The same things were measured in two ways. Each way mixes the same 10 hidden numbers, adds some noise and spreads widely along 7 directions of its own, which tell nothing about the thing.
Some things both ways: the first way, then the second way.
[-30  19 -21   3  -2 -25   4  -5 -17  -7  -8 -19 -38  15  17   0  12  32
 -11  -8  42  13   8  13 -28]
[ -2  -2  23  15  11 -12 -14 -16 -18 -15  11   9   4   6   3  16  13  13
   4  19  30 -18 -13 -11  21  -7   0]

[-14 -10 -25 -32  -9   4 -18  16 -18 -19  14 -19 -18  20   6 -12   2  25
  41  28  50   9  -7  10  10]
[ -8 -13  -8  -4 -10  17  -1   3  -5 -12  32  -4 -13  28   1   0 -46  -4
   2  -4  26  -7  11 -16   8 -25  10]

[-21  43 -21   2 -38   3 -19  19  21 -26 -26   8 -10 -20  -5 -16  38   7
   5  16 -11  39  56   2   1]
[-39 -22 -54 -15   0   6  -2  18   9 -26  49  22 -44   4  14   8 -25  16
   1   9  -7  -6  15  37  -9  -9   7]

[  3   3   7 -18   6  -9  -9  12 -10  -4  12   1 -10  -2  15 -11  16   8
  -5  29  -9   5   3 -15  -5]
[  9  18   5   0  -5 -17 -12 -23  -4  31   2   0  23  -2  -5 -23  -4  18
  23 -15  -4  -9 -14  16  23  -7   3]

[  7  30   3  16  25 -20  -1  14   6   7 -15  20   6  -5   2   9   6 -27
 -33  -8 -40 -12  30 -17 -15]
[ 19  34  27  38  15 -32 -31 -34  -6  21 -56  -8 -29  -7 -32 -25 -13  31
  28 -13 -13   4 -17  28  20   3   3]

[  3   6 -12 -10   8   7  16  -1   4 -10 -37  -4  -6   6  18  -8  -4  14
 -30 -16 -20  11   1  -6 -16]
[ 21  18  25  -6 -17   4 -15  -4  -3   1  -5  21  -3   9 -23  -6   3  15
   9 -11   0  10   1 -20  -4   8  -5]

[-19  10 -16   2   1   7 -10  16  -5 -19 -16  10   6  12  -3  -7  19  -2
  31  28  -8  18  40  15  10]
[ -2  -5 -10 -17 -10  10  -3   6  -3  -9  12  28 -11  -3 -21  12   5  20
  12  10  -9   1   0  -3 -19  15   8]

[  6   1 -34 -21  -4 -15  -9  46  10   5   6  33  -8 -32  22  -3  -4  15
  -9  33 -18   4  -2 -26  -3]
[ 12  24   7 -28 -24 -10   9 -28   9   1  -6  21   3   3 -25   2   1  13
   9 -26  -9  -6  -5 -36   1 -11  16]

[ -5  -5  32 -14  22  -9  19 -25 -19  19 -11   7  11   0  11 -38 -18 -12
 -13  11   8 -12 -32  -6  -2]
[ 29  -2   6 -15  -9  -7   9  24   6 -14  41  30  76  13   2  21  38 -23
   6   4  15  27   8 -40   2   6  10]

[  5  17 -12  23  20  13  20 -24  -8  22 -28  24  12   4   5  -6  29   1
 -18   0 -71  22  45  20  -9]
[  0   0  15 -14  14  -6 -21  -2  19  16  15  -8   1  -6  -9  -5   7  -1
   1 -20   7  -8  -5 -35  24 -14   2]

[  2  15   8  10 -21  -2 -28   1  -3   6   3   7  -1 -21 -11 -22   6 -22
   6  -3 -10   8  23  -9 -28]
[-28   1  15 -16  -6   5  10   2   7   3   2  16   4   7   2  -6   1   5
  -3  -4  -3 -18 -36   4  12  -4 -35]

[-18  18 -11   0 -33 -38  -5   3  16  -6 -18  20  22  -9 -33  10  -5 -29
  -6 -14  10 -11  -4 -23 -48]
[-23  14 -20 -26   6  -5   7 -25   0  33 -16   2 -24   9   3 -37 -22  13
  -1  -3 -13  -3 -38   7 -12 -22 -33]

[ 15   3  20 -27  37 -22 -26  18 -21   0  19 -31 -16  13  23  -4  -6  11
  -8  -3   8  -1 -31   5  -3]
[-15   5  21 -23 -20  16  15   3   5  -7   2  28   0  24   3  -9 -33  -4
  19 -36   5 -21 -17 -15   3   0  -4]

[ -6  -7   3  40  38   0  26 -38 -30  23 -22  12  28  39 -17  14   6 -24
  17 -10 -34   0  34  33 -11]
[ -8  -7   3 -26  10  16 -24  17  30   2  49   0  10   2 -14  -3  31 -10
 -13  12  -5 -14 -11 -21  10 -17  -8]

[  6  20  24  36   1  25  21 -41   0  41 -23  17  12 -11  -7 -29  -3 -24
  12  -1 -18  14  46   5  -5]
[  2 -26 -24   4 -11  -4   4  48   5 -27  46 -15  14  -5   9  10   2  -1
  -6   8   3  38  30  31   9  22 -13]

[-25  14 -20  -9  22 -23   8  23   0   6   5  15  12   6  13   7  -2   9
   6  21  14  -5  -6  -7  -2]
[  1   7   2 -27  -7   3  15 -19 -31  11 -17  25  21  -1  -7 -15   8  17
  13  11   2  -9 -29   2 -27   6  -5]

[-63  31 -51  34 -32 -22  -9  25   5 -17 -36   9 -26   4  20  -6  25   5
 -10  17   3  31  73  31  -1]
[ 13  13  22   7   7 -13 -14   6 -18  15  18  28  56  20   6  -3  47   1
   3  38  23  11 -24  -7   4  -1 -32]

[ -2  34 -11  -6 -15 -19   3  10   0 -26 -25  18  -4 -11 -24  -9  13 -16
  12  15   7   7  34  10  22]
[-18 -24  12   8  17   1  -1  10  20 -18  18  21 -11   0 -11   5   3  -3
   0  29  19  -8 -13 -19  -6   5   4]

[ -7  -8 -12  -3   5  -5 -12   6  -3   4  -6  15  23  13 -11  -3   3 -22
   3   4 -24  -6   9  -6 -12]
[  2   0 -12  -6 -15  13  -6   9   3  15  16   7   3   9  -8 -12 -29   9
   2 -11  -4  10   2  12  -1  -2 -12]

[ -4  14 -46 -15  11  -4 -32  54  -1   7   2  27 -10 -16  29 -11 -10   6
 -10  21 -24  -2  13  -8  -3]
[ 19  -7   3   4 -23   4   3  31 -32  -4  11  36  47 -11 -13  46  21  34
  31   7  -5  20  -6  17   2  50 -12]

[  3   4  -4 -24 -18  -1  -4 -10  15   1 -10  -8  10  -5  -3 -23 -13  -4
  -7 -25  19   4 -18 -12 -10]
[ -9  -1  -4 -10  -7   9  -4  -5  -5  25  -4  17   0 -10 -12  -5  -4  28
 -10  12  -5   4 -25   8  -9   5 -36]

[  7   7 -16  -5   0   9  16 -20 -15  13 -10  28   7  -6  10 -29   2  -3
  -6  12 -30   1  15  10   7]
[-19 -25  -3   0  -6 -12 -10  -4 -12  31  10  -5  -4 -25 -10   0   7  39
   3  20  13  -7 -14   4  13   8 -25]

[-17   2   9  11 -30 -35  14 -22  -7 -11 -30  23  -8  -6 -22 -15  35 -29
 -28  17 -19   5  21 -16 -23]
[ 16  23 -27  -6 -28 -21 -13 -14   8  25  30  19  27   8 -10 -32  -6  15
  13  -4 -10  17  16  27   1 -14   5]

[-36  31  -7  14   1 -12 -30  35  23   3   2  12  18  -8  19 -24  11 -22
  -5  16 -21  11  46   5  20]
[-23  -7  20  48  45 -23 -11  -9  18 -28  -5 -21 -39  17  24  -4 -41 -13
 -18   2  43   0  -7   0  35 -30  -1]

[  6  10  -8   2 -22  -2  25 -31   1  26 -20  13  -3 -18 -13 -25  -4  -9
  -8 -10  16   3   3 -12  -9]
[-18 -17 -19   5  -3 -10 -12  -1  -2  13  27 -16  -4  -3   4 -15 -14  17
 -16  16  16   6   4  23  12 -17 -20]

[  6   1  -5  -1 -16  13  10 -25 -23  -8 -14  21   6  -1 -34 -11   3  -6
  47  14  18   5  18   5 -12]
[ -8  -3   1 -40 -14  16   7  -3   3  18  18   5   8  14 -16 -22   4  -3
   6   4  -2 -11 -21 -30  -8 -11 -17]

[-21 -11   7  -4  15  13  14 -15   2  17   6 -11  26  25   4 -21   1   2
  30  16  16  19   4  15  27]
[-38 -22 -65 -42 -20  20   0   1  -8   6  40  14 -29 -27  -1 -12  -6  39
 -21  26 -19 -11   3  47 -34  -7 -12]

[  5  39  26   6  57   0  -6  -5  -5  19  35  15  37  -2  31 -27  22  -9
 -11  -1 -58  -3  25  16  13]
[-22  -1 -38 -36  -5  13  14   5   7 -29  29  31 -22  -8  -3  34   1  16
  18  -4 -33 -21 -15  16  -5   3  16]

Other things, the second way, with their names:
<361>: [-16  -2 -17  -1   1  -3 -16   0 -26   5  14  20 -13 -16  10   3   0  42
  15  14  -7 -14 -15  51   5  17 -19]
<614>: [ 20  29   9  30  19 -30 -36 -36  -4  22 -22 -35 -21  -2 -23 -20  -1  19
  18   1 -10   3 -16  17  39 -13  -5]
<611>: [ 31  17  46   8  23 -13  -7 -12   9  23 -18   8  42   9 -11  -2   7 -16
  28 -11  12   5 -33 -49  23   9   5]
<155>: [-15 -10 -16 -10   1  -1   1   1  10 -21  16   4 -33   0  -2   7 -20   8
  -6   0   7   3   8 -12   0  -9   8]
<158>: [ -1   4 -37 -22 -24  12   7  12   5 -31  50  23  -2  31  -9   6  -7  -6
   1  15  -6  16  19   5 -17 -13   6]
<493>: [  7   7   1  17  -9  -2   6 -20 -21 -17 -27   9 -27  -3 -12  24 -30  33
   0   1  11  13  -7  -4   7   7  -9]
<112>: [ 18  -9   3   4   9 -17   4 -26 -17  -8 -19   0 -17 -23 -13   0   4  23
  20  24   5   2 -10 -12   0  26   6]
<278>: [  9   2 -28 -15 -12   0   2   3  14 -11  25  13  -1  -2 -10  -7 -11   7
  12   6 -18  18   9  14  -7   9   5]
<459>: [ 39  27  11  -7   6  -7  -5  10   0   8   0  11  44   7  10 -22  15 -12
  17 -10 -15  28 -15  15   9  18 -21]
<281>: [-16  19  -9 -21  20 -11 -27 -27 -13  41  -2  13   4 -21   5 -10  25  34
   6  -4 -13 -31 -39  19  10 -17 -16]
<110>: [ 28  25 -28  -2  -4  -8 -34  -3  14 -10  30   1 -21  -9 -21  21   8  21
   7  -9 -26  26  28  -2  19  -5  18]
<113>: [ -2 -14  27 -21 -29  35  27  27  -6 -27  -2  35  17   5 -17  -5   3   0
   4  16  -6  -1 -24   6 -32  46 -25]
<440>: [ 43  -3  18  -3 -33  17  18  42  -4 -33  34  42  62  17   4  35   9 -11
   7   1  17  44  19 -33   4  43 -18]
<60>: [ -1   2  15  -1  40  -8 -15   0  42 -39   4  16 -20 -11 -21  30  29 -17
 -19   7   0  -3  -5 -39  -3 -13  36]
<227>: [-35 -27 -23  -4 -14  -8   4 -13 -15  14   9 -16 -55   0   7 -26 -46  38
  -2   9  24   4  11  13   1  -4 -29]
<595>: [ 27  35  10 -36  -9  16  14 -22  23 -26  -6  47   6   2 -12  17   6  -5
   0 -11 -27   1 -25 -43 -10   6   1]
<575>: [-27 -14   7   8  -6  19 -24  32   2   7  38   7   3   7 -20  26  10  20
  -7  14   6 -14 -12   6  19 -10 -19]
<152>: [ 23  13  19 -13 -26   6  19  -4  11 -21   4  49  45  -6  -9   4  12   1
   5  10 -12   0 -22   2 -13  26  -2]
<479>: [  5   5 -11 -20  -6  -2  -5   3  18   5  34   8   8  25  -7  -9 -11 -13
  15 -13   3   8  11 -23   7 -18  12]
<22>: [ 27  20  -5 -29  27  -4   1 -17  14   3  13  -9   9  17  10  -4  -8 -28
  16 -25  -2  16 -10 -53  20 -20  10]
<652>: [-20   8 -22 -19 -16  -2  -2 -12  -8   4  18   0 -18  11 -10   4  -3  23
 -11   2  -2  -4  -5  -2   3 -28 -16]
<531>: [  7   6   6   2   4  13 -25   3   5  -8  18  11  -5  -1 -27  27  12  13
   4   3  -9  -8  -9  -9  16  -3   7]
<339>: [-26 -15  -5   6  17   6 -35  23  25   9  58   3  21  -5  -7   6  23   1
  -4  21  -4 -29 -16  27  26 -20   1]
<237>: [  7 -10 -22   0 -17  -3 -16  34 -18   6  49   2  14  24  -6   7   7   8
  14   5  11  28  30   2   8  -2  -4]
<564>: [ 16 -10  -9  -9 -13  -4   8   9   8 -12  10   8   2 -21  -6   6   6  14
   8   3 -10  26   4  -1   2  34 -15]
<527>: [ -8  26  14 -11 -21   1   0 -59 -33   8 -49  20 -47 -12 -21  -6 -19  56
 -12  -4  -1 -23 -27  -4 -10 -13 -20]
<442>: [ -6  12  -9  -9  40 -23 -24   8  32   5  29  -6   9   6  17   9  12 -22
 -11 -29   5  11   3 -25  30 -39  12]
<287>: [-14 -15 -16 -37  -7  12  27  17  23 -39  43  23   1  20  24  -3 -18 -27
 -10  -1  11   7   7 -22 -12  -3  -4]
<319>: [  5  -9 -24  -7 -20 -16  20  -6  -6  -2  13   3   7  -4  11 -14 -33  11
  14 -11   8  21  14  14   1  10   3]
<510>: [-36 -28  10   6 -18  -8  20 -18 -40  -6 -25   1 -42  -1  15 -22 -49  37
   1   5  45 -17  -6  16  -5   8 -22]
<659>: [-12 -12 -31 -16  26 -12  -6   7  23   9  56  -8  21   6  24 -33   8 -20
  22  23  -7 -11 -18  28  13  -8  -2]
<139>: [ -8 -13   9  11  20  -2 -10   0  13 -27  37  28   0  -8  20  27  14   5
  -8  39  22 -10 -18 -14  20   8 -19]
<431>: [  2  14  17   6  17  -4 -18 -29  -1   9 -22  24  -3 -29 -18   9  17  30
   9  12 -17 -21 -46   9   7   7  -7]
<231>: [-18 -10 -14  -4 -22   0 -11  16  -8   7  22  17   4 -15  -7   2  -2  36
   2  -9  -2  -3  10  35  -2   6  -3]
<373>: [ -5 -20  17 -33 -27  40  21  49   2 -28  66  36  55  44  24 -13  12 -33
  -1  28  20  -1 -13 -11 -11  16 -46]
<82>: [-11 -15 -12 -22 -13   9   1  13 -14   4  34  20  11  -6   2  13  25  24
   6  27  -2  -2 -16  -1   1  17 -38]
<172>: [ 10   1  16 -12  10  14  16   9 -11   2  -4  22  30  13  10  -1  -4 -11
  14   4   5  10 -33  -9  -5  16 -22]
<25>: [ 22   8  -1 -13 -33  -5  17 -27 -24   8 -15  26  10  -9  -4 -20 -22  28
  14   1   4  14  -3   2 -15  24 -11]
<75>: [-35 -15  -3 -10  -6   3 -15 -16  -3  25   2  12 -42 -24  -9 -11 -11  47
 -14  15   4 -21 -18   4  -4  -3 -29]
<460>: [-36 -25 -16 -13  -4  -2   1  13   3 -14  34   4 -10  -8  -1   5  13  18
 -18  23  10 -14  -4  17  -2 -11 -14]
<50>: [-16  -5   4   0  18  -3 -33  12  15 -44  45   7 -17   1 -28  36  55   1
 -14  25   2 -21   8 -13   5 -25  35]
<167>: [  6  -4 -27 -21 -20   4  14  -4  -8  -3  22  21   3 -11   3  -5  -5  24
  25  16 -19   4  -9  23  -4  29 -17]
<247>: [-18   8  -9 -18 -22  17  -8  10  -3  -5  16  23 -15  11  -6  -8  -6  19
 -10  -3 -11  -2  -4  20 -11  -7 -23]
<657>: [ 22  16  -4 -22 -31  15   4  -3 -18  -1  18  39  34  -1  -8   6  17  18
  20  12 -18   3 -16  13  -7  22 -19]
<35>: [ -9  -3 -21 -20   4  -3 -19  25  16  13  74  20  38  16  21  -7  34  -8
  -1  21   6   2  -1   6   9 -16 -25]
<302>: [ 12  -6  25   4  -6 -13  -7   7   2  22  14 -11  41  21  -6 -26   7 -13
   5   0  30  13  -3 -29  18 -11 -12]
<219>: [ 19  27 -28 -13   8   0 -25  -2   3  24  19   8  12  -5   3   2   4  15
   6 -13 -24  25  -3  14  15  -9 -12]
<477>: [-51 -29 -46 -19   1  -4  10   0  -2 -27  38   7 -59 -12  18  16 -16  31
 -17  25   9 -13   2  16  -3  -9 -20]
<7>: [ -4   8 -18 -20  -3   3   1 -12  10   6  18  19   6 -10   9 -17  -8   9
   0   4 -11  -8 -17  20   0  -1 -14]
<347>: [-22  12   1 -34 -25  15  18 -10 -11 -12 -15  40 -30   2 -14  -3 -12  29
  24 -17 -23 -29 -28  13 -19  15  -7]
<43>: [-33   3  10 -14 -14  -1  -3 -21  -9  31  -6  15   4  -9 -13 -18   6  37
  -9  14  -1 -31 -43  20  -6 -12 -31]
<253>: [ 20  -9   0  10  13  14 -11   1 -27  14  12   6  29 -16  12   6   5  18
  12  35  11   9 -29  13  11  26 -35]
<64>: [ 32  28  15  12   6 -14 -19 -18  13   0  16 -19  41  37  -7 -26 -11 -33
  -3 -15  21  14  10 -18  25 -49  27]
<191>: [-17   1 -56  -8 -10 -11 -25  -7  -1  30  43  -6 -15 -11   4 -22 -16  33
  -3   7 -14  10  12  49   8 -20 -16]
<320>: [ -7  -6 -10  -7  -8   7  -1   9  -6  11  29  37   9   8   1  20  -4  19
  10   9   8   7  -9 -14  -1   4 -17]
<98>: [-26 -31  32  -7  -1  18  -2  31  -8 -15  20  28  18   2 -13  32  23   7
   6  14  19 -29 -28 -18   1  15  -4]

Some of these things the first way, each followed by its name:
[ -3  -3 -31 -11  13  -5 -15  17  -4  -6  -1   3   9  21   1  15  -8  -1
   0  -9  -5 -10   0  -7 -28] => <531>
[-35   2   4  12   1 -16   1   4  -4 -10 -28  11  13  18  18 -21  10 -18
 -18  19 -33   4  29  20   7] => <35>
[-16  -1  33  20  13  10  18 -44 -13  21  -4   1  27  24  12 -36   9 -25
  -8   8 -24  -6  20  10  -6] => <460>
[-32  18  -6  14  57 -26   2  29  20  21  -3  -6  40  44  36  17   3 -11
 -22   2 -41  -3  28  26  30] => <60>
[-28 -16 -10 -11  -2 -33   2   7   6   5  -1 -13  12  39  25   8  -8  -5
 -28   1   1 -14 -19  -4 -18] => <191>
[ -9  -5   7   1  -2   0  20 -29 -21   1 -18  -4  -4  31  16 -22   7  -4
 -10  22 -13  -2  12  15   0] => <302>
[-16   5   8  32  69 -19 -13  18 -17  31  27  24  39   9  -2   3   9 -30
  24  10 -37   0  39  25  19] => <431>
[  5  15   3 -21 -17  11   4  -4  -2 -19 -19  19   3 -14  -7 -29  13  -7
   1  24 -18   9  12  -7   4] => <479>
[-12 -14  -3  12  51 -43  19 -13 -22  30  -7 -16   9  45  21  13 -15  -9
 -31 -27 -14 -16 -12  36   7] => <75>
[-26  14 -18  -5 -10 -29  19  -8  13 -14 -14  14  21  19  19  -5   3 -13
 -49  -9 -24 -24   5 -13 -29] => <158>
[-23 -28   0   0  37 -17 -19  24 -18  21  -3 -19  -1  46  27   4  -2  -6
  -3  27 -12  -2  -2  11   2] => <231>
[ -5  12  37  -9   1 -21  10 -16  -4   0  -6 -14   2 -10 -11 -18 -11   0
  18  -8  48  10 -24   3   0] => <287>
[-27   8 -17   2  14  -9   1 -11 -11  -7  13  -7  17  18   0  -5   4  15
  25 -17  28   8   5  26 -10] => <253>
[  6   1   6 -14  18  12 -16  15  11  23   0   2  18 -22   0 -25 -28  -6
  18 -10  12  10 -16  -9   5] => <219>
[  1  30  20 -17   9  24 -11   8  33  24 -16 -11  16 -13  38 -46  -1   8
 -28   1 -35  25   5  -4  24] => <442>
[ 18  38  26 -54 -13 -22   3  32  18 -36  17  -5  -3 -23  10 -14 -11  18
  24  36  47  -5 -22 -17  40] => <659>
[ 42   9   6 -33   8  18  -5   4  -5   2 -16  39  20 -35 -31 -25 -21 -35
  10  14 -19 -19 -12 -42   2] => <339>
[-15  19  25  -9  41  17 -29  17  -4   7  30 -10  30   5  21 -43  -1  -9
  46  24   2  11  24  35  57] => <172>
[ -6  24 -36  -7 -20  13  -7  32   0   2  -8  28 -32 -50  14 -32   5  29
  27  46  18  35  34  -5  21] => <510>
[ -3  13  24   3  41 -10  -5   6  10  16  32  -6  28 -14  21 -21  -1  -1
   3 -22 -10  14   0  15  19] => <595>
[  7  28 -22 -13  -9   2   4  13  15   4 -12  16  -3 -28   5 -11  -2  16
   2   4   7  16  12  -7   6] => <155>
[  2  -2  48   8  32  -2  23 -36 -13  17   9  -2  30  13  16 -27 -11 -15
  -3 -10 -19  -8  -5  14   3] => <564>
[  9  35   0  -5  51 -45  33   5   2  19  28  13  16  -8  54  -5  -7  13
 -48 -17 -33 -21  -5  18  25] => <167>
[-17  27 -50 -20 -30  -4 -23  59  24 -19   4  27   1 -32  -3  13   3  31
  49  31  24  29  16  -9  -7] => <22>
[-14  13  15   5  -9 -31   9  -8   0 -15   2  -9   6  14  -5   4  15  -6
   0  -1   9   2  10   3  -8] => <278>
[ 47  36 -50 -24 -47  56 -21   5  12  -4 -36  32 -23 -67 -21 -51  -5  -2
   7  -6 -16  26  39 -22   4] => <575>
[ 28  35  -5  -3  33  11  14 -33 -26  20 -24   5  -8   1   5 -21   9   5
 -21 -22 -27   3  14  16   1] => <98>
[-27   1  -3  18  19   3  -2 -10 -12  11  -4  12  12   5  31 -38   7  -6
 -14  -1 -45  15  33  32   4] => <440>
